The rows come from 4 hidden closed curves, with some noise, and rows from the same curve form a group. Each curve winds through 8 dimensions. The rows are also pushed far along 5 directions, which tell nothing about the answers.
In the rows, 128 means zero.
Known rows, each followed by its group:
[225 113  96  65  75 107 154 140  75 141 177  34 116 189  92 118 103 110
 123]  P
[214  54  91 118 126  89 100 171 119  67 174 100 132 166 149 127 126 141
  71]  S
[155 147 128 134 108 156 128 101 133 130 136 119 129 148 155 139 130 115
 117]  A
[153 108 112 164 137 184 126 165 164 150 107 187 201  75 149 129 125 115
 148]  A
[143 123 119 130 172 116 142 115 110 105 138 117 142 132 127 104 118 111
 125]  A
[ 56 184 178 145  94 143 119 130 132 177 105 140  81 112 105 127 155 148
 136]  P
[ 62 110 184 172 155 125  82 156 162 155  83 181 142  60 131 160 181 153
 135]  S
[132 150  94 101 138 135 171  83 107 112 145 109  99 178 156 103  98  93
 120]  L
[ 97 155 138 145 149 119 146  93  94 124 123 159 163  81 131  98  96 140
 147]  A
[108 145 152 104  93  69 108 128 118 108 121  96  55 149  87  89 155 179
 118]  S
[194 151 102 101 101 166 158 107  81 174 103  96 141 125 142 229  91 107
 135]  L
[ 71 145 160 130 124 100 123 145 156 131 107 120  55 158  93 104 153 158
 123]  L
[162 117  97 128 121 122 162 118 129  95 156 111 119 138 150  91  88 132
 140]  A
[166 113 108 106 169  74 169 141 127  83 163  59  95 175  66  29 107 122
 153]  A
[155 128  90 133 144 151 135  99 112  97 142 166 197 110 183 110 100  93
 112]  S
[202  97  80 140 153 158 158 195 146 124 122 138 178 126 115 121  72 105
 139]  A
[127 101 126 135 162 115 139 122 135 113 133 130 156 124 147 157 106 120
 128]  P
[ 92 147 143 102  69 137  97  95 110 161 107 149 146 103 156 214 143 129
 108]  L
[205 111  98 145 141 120 148 170 116 113 129 111 131 129 106 108  96 157
 130]  L
[161 112 137 113 135  91 126 154 117 122 138  76  94 180  93 120 137 137
 105]  L
[173 123 100 119 152 107 183 171 136 133 118  99 146 136  58  75  84 131
 173]  S
[178  98 118 121 128 137 122 171 117 154  99 123 145 107 125 179 125 124
 127]  S
[119 124 111 129  91 127 103 133 160  93 128 142 105 139 154 169 144 152
  90]  P
[113 132 138 124 113 113 130 128 108 141 128 131 136 111 121 145 115 149
 128]  P
[142 101  80 124 126 110 108 156 135  58 155 148 120 152 150 111 133 137
  68]  P
[ 69 154 118 138 159 120 175  57 117  81 175 152 150 131 179  66  52 103
 138]  L
[107 132 121 106 117 112 162  94 119 145 139 122 131 145 132 104 126 130
 144]  L
[155 112 118 119 137 130 120 161 155 116 131 112 137 159 108 137 129 102
 114]  A
[145 136 115 137 149 168 152 172 152 175  85 145 159 101  83 128 120 110
 176]  P
[112 151 138 108 122 100 155  88 113 127 138 101 133 138 116 122 101 125
 142]  S
[123 176 144 109 131 156 178  83 104 210  93 102 143 112  93 148 126 103
 197]  A
[ 54 162 160 124 123 125 116  85 149 120 127 128  61 150 143  86 163 118
 132]  L
[160 124 132 126 111 112 100 146 128 101 127 114 104 143 130 101 141 133
  98]  S
[175  93 153 142 144  95 141 198 147 162 107  88 106 115  54  57 157 164
 179]  S
[187 111  78  83 123 125 156 130  93 129 143  86 119 172 117 163  94 116
 126]  S
[ 87 131 125 134 154 119 132 126 150  86 144 148 136 132 133  93  93 109
 127]  P
[ 63 170 100 134 162 168 190  56 108 143 120 197 202  67 169  94  65  88
 188]  A
[135 111 122  76 123  83 110  87 113  82 172  69  89 194 136 107 157  98
  98]  S
[136 137 126 137 137 125 119 156 151 118 103 125  88 136  91  88 163 147
 132]  A
[106 189 152 139 133 160 171 116 100 202  97 125 139 120  94 165 111 121
 150]  P
[ 90 154 146 172 154 175 143 149 130 177 106 181 170  77 125 111 123 112
 152]  P
[198 103  96 126  92 139 116 164 133 121 126 118 104 161 149 154 135 148
  90]  A
[148  96 132 120 133 105 110 142 140  91 159 101 109 142 126  74 137 113
 127]  A
[130 114 109 142 155 124 156 105 117 109 149 141 138 121 162  80 113 127
 138]  P
[100 155 152 100  79 119 103 116 125 149 126 112 104 131  95 115 165 134
 140]  P
[160 138 121 149 128 143 141 169 132 150  96 143 129 107  97  99 117 157
 151]  S
[120 132 128 123 128 140  85 139 117 131  96 157 132 107 134 160 161 121
 101]  L
[ 81 119 138 160 152 161 109 115 155 128 118 186 144  84 182 118 149 112
 138]  S
[108 142 127 185 131 182 132 136 141 154 102 201 186  70 177 197 113 138
 113]  P
[151  65  85 135 164 134  94 187 152  81 129 176 185 106 152 139 124 103
  96]  S
[122 133 144 146 162 128 124 125 132 122 116 145 152 116 121 108 108 123
 137]  P
[112 137 173 160 127 122  98 139 131 142 106 133  99  90 119 128 154 164
 139]  L
[ 89 145 130  88 102 125 117 103 126 135 122 121 120 140 128 163 133 104
 122]  L
[154 136 104 143 147 157 155 137 124 151 107 157 201 109 128 170  92 119
 131]  L
[ 68 146 150 137 112 129 101 116 146 120 110 152  69 112 149 115 156 146
 127]  L
[ 85 142 126 100 128 139 129  77 124 129 140 141 162 115 147 115 125  81
 154]  S
[132 143 132 124 142 166 144 104 116 185 105 140 193 104 133 168 132  89
 154]  L
[161 115 124 126 128 121 116 136 115 123 137 126 172 128 122 137 124 128
 111]  A
[ 77 175 110 113 171  98 199  93 102 113 136 134 128 125  74   4  67 129
 191]  A
[137 121 103 114 146 117 155 142 104 110 163 125 174 138 114 103  71  99
 122]  P

New rows, each followed by its group:
[122 142 146 152 143 121 110 160 142 135  91 132  99  87  74  97 161 166
 167]  L
[ 96 125 133 127 130 118 139 144 147 133 120 139 113 145 122 117 120 134
 121]  L
[227  92 110 105 107  74 123 194 142  77 155  48  59 198  76  39 135 152
 109]  S
[ 86 115 151 136 165 110 131 123 132 130 128 131 121 101 123  95 134 122
 161]  L
[ 97 121 126 112 110 129  84 107 115 105 129 143  93 141 179 203 144 128
  74]  S
[155 130 110 141 114 164 118 150 147 137 108 139 141 137 149 221 135 121
  87]  P
[122 151 100 127 115 163 122 123 112 138 109 174 173 102 147 177 119 115
 106]  P
[177 130  88 115 104 147 153 150 116 124 162 106 128 164 127 111 108 104
 110]  P
[112 128 133 147 146 111 118 135 119 121 129 155 143 110 117  96 146 154
 118]  P
[205 128 130  88  87 123 145 164 117 175 107  50  85 153  69 132 128 128
 161]  S
[131 126 121 104 113 127 112 148 141 120 133 110  89 154 100  82 141 118
 142]  S
[102 155 100 107 140 160 149  83 119 120 131 144 140 135 162 129 104  73
 135]  P
[157 104 123 150 177 122 137 129 117 108 154 131 182 100 135  95 104 110
 148]  L
[117 161 182 128 125 104 111 146 141 161  87  94  76 143  44 101 161 164
 156]  P
[ 84 155 154 155 148 107 146 149 131 121 145 139 128 126  80  39  96 146
 143]  P
[146 129  88 128 151 123 178 111 100 105 165 141 200 127 139 108  53 114
 129]  P
[144  96 122 114 100 113  70 128 130  88 143 127  96 180 181 166 184 131
  35]  L
[ 91 143 139 148 123 100 111 134 162  91 125 137  67 154 117  78 161 177
 107]  L
[126 186 162 137 110 163 167 136 119 210 114 114 168 111  65 121  90 111
 183]  P
[151 124  96 120 124 141 154 120 107 142 114 133 135 119 149 168 115 130
 129]  P
[118 127 129 147 131 168 136 166 151 185  88 163 189  77 113 206 129 116
 151]  P
[ 51 155 139 131 177  81 156  68 102  94 136 152 133 115 131  53 109 137
 139]  S
[ 65 207 154 121 131 138 168  93 126 180  92 119  96 136  70 122 124 130
 174]  P
[125 116 123 116 129 134 130  94 112 118 156 125 124 156 183 121 122 102
 106]  A
[ 71 142 134 172 174 142 157 105 162 120 121 183 157  89 146  74 104 129
 171]  P
[140 118 139 144  99 132  92 140 155 111 131 140 143 109 144 143 149 143
 111]  A
[142  93 157 174 162 119  80 201 148 132  85 166 159  79 112 136 166 153
 105]  S
[176 109 114 118 150 131 129 125  85 140 128 116 161 117 138 152 122 107
 126]  L
[125 161 129  92 126 111 165 139 137 150 115  69  51 175  41  54 139 127
 181]  P
[115 121 160 166 135 160 113 141 130 173 104 171 183  67 153 173 129 127
 136]  P
[ 75 180 113 113 155 125 159  55  95 106 136 157 153 122 138  61  93 102
 145]  S
[149 161 132 119 145 158 163  85  75 193 115 128 220  81 115 156  92  90
 181]  L
[ 99 152 155 157 124 147 125  94 113 164  93 167 154  72 165 174 137 149
 132]  S
[106 144 143 134 125 107 110 128 127 117 102 118  51 133 119 137 158 168
 117]  L
[116 117 114 134 140 125 121 123 137  79 154 145 133 103 155  80  99 113
 144]  L
[ 86 140 108 130 126 149 114  72 130  88 150 181 144 132 203 104 128 107
  96]  A
[155 104 131 135 153 100 112 149 142  84 139 113 112 155 118  87 125 140
 111]  P
[ 39 152 147 117 123 123  88  85 112 116 113 161  82 127 163 179 152 137
  92]  S
[191 100 117 172 166 151 118 204 156 127 105 145 152 102 104 104 133 135
 140]  L
[193  95 111 125  88 165  73 173 136 141  97 131 106 126 163 210 180 133
  86]  S
[130 100 123 114 141  93 111 121 138  95 133 108  94 153 132 127 166 141
 111]  P
[137 152 129 108  84 152 109 120 137 156  93 119 112 110 116 173 166 128
 141]  A
[121 136 122 110 139 141 145  88 114 147 136 130 171 134 144 135 126  85
 137]  L
[110 171 141  81 135 143 158  47  76 183 124 105 175 124 122 154 114  63
 167]  S
[121 163 101 104 170 106 216 112 110 132 129 108 137 134  65  16  60 108
 204]  S
[134 149 124  99  75 111 120 156 138 122 131  84  43 177  83 106 147 149
 117]  P
[122 135 139  96 121  96 100 123 109 103 132  89  73 156 107 129 144 126
 109]  L
[174 130  98 101 108 124 135 139 130 119 117 102 129 150 116 160 119 120
 116]  S
[133 128 138 138  93 127  91 101 143  89 149 125  94 152 188 140 153 139
  80]  S
[110 128 149 157 126 115 111 147 142 106 129 141  97 107 130  87 126 164
 131]  L
[ 92 158 154 119 127 113 165 112 131 159 146  92 105 148  79  71 133 124
 174]  P
[170  93  92 123  97 127 129 198 148 128 134 129 149 118 102 135 124 142
 126]  P
[181 154  84  97 129 168 194  98  86 171 118 106 157 157 139 170  74  81
 140]  L
[143 130 114 107 104 123 142 137 139 111 157  88 108 174 121 144 101 110
 113]  P
[149 103 113 174 167 133 143 190 148 115 131 150 149 127 127 127 111 139
 103]  P
[115 111  97 134 166 124 139 129 120  99 143 174 172 126 147  79 101 119
 115]  A
[169 132 110  93 129 101 158  93 114 111 156  74 133 175 102 101  99 117
 147]  P
[ 99 157 127 115  67 142 119 102 124 141 137 128 102 134 149 159 156 133
 111]  P
[ 50 157 109 140 156 153 148  78 131 109 133 194 160 100 169 108  87 107
 146]  S
[181  57  62 149 184 131 144 196 132  95 139 166 188 113 143 133  82 130
 119]  S
[ 78 116 173 187 121 127  82 201 177 132 112 171  91  98 119 116 180 178
 102]  P
[112 121 151 171 143 153 119 158 170 138 128 157 171 103 135 136 120 116
 133]  P
[175 128  95 117 110 158 154  91 110 143 133 121 171 121 172 196 105 106
 132]  L
[139 135 113  83  89 121 134  99 113 120 162  97 126 152 125 101 121 104
 140]  P
[183  83 101 158 201 137 167 167 142 111 142 131 177 134 133  99  83 101
 139]  P
[147 153 109 130 132 134 184 173 120 162 130 113 133 133  54  54  97 131
 171]  P
[178 128 110 110 114 143 138 141 128 144 113 104 140 110 101 132 130 112
 162]  A
[127 130 117 113 134 113 178 145 128 153 135  95 122 142  76 108 110 126
 166]  P
[158 104 105 142 163 118 148 140 131 115 125 144 187 107 134 122 112 124
 129]  S
[167 142 112 115 101 132 138 129  89 150 119 115 121 132 121 150 123 146
 118]  P
[ 73 152 145 119 133 140 142  84 108 151 115 142 129 105 154 162 109 108
 144]  P
[ 98 115 111 119 122 109 128  75 126  87 161 143 122 147 193 122 141 129
  98]  L
[100 187 157 131 147 145 129 101  99 165  88 129 112 125 105 144 137 119
 136]  L
[ 94 157 132 124 119  91 136 113 124 101 150 118 103 157  98  84 125 158
 115]  P
[123 162 155 121 124 116 135 104 126 122 137  86 101 144  97  89 120 117
 148]  A
[ 79 143 178 163 141 118  95 115 124 129 112 150 100  84 140 120 156 158
 134]  L
[113 130 177 156 134 131  97 131 141 145 111 144 158  94 136 137 151 125
 124]  S
[106 197 126 113 125 163 199  90  85 188 138 114 139 132  99  79  83  86
 181]  P
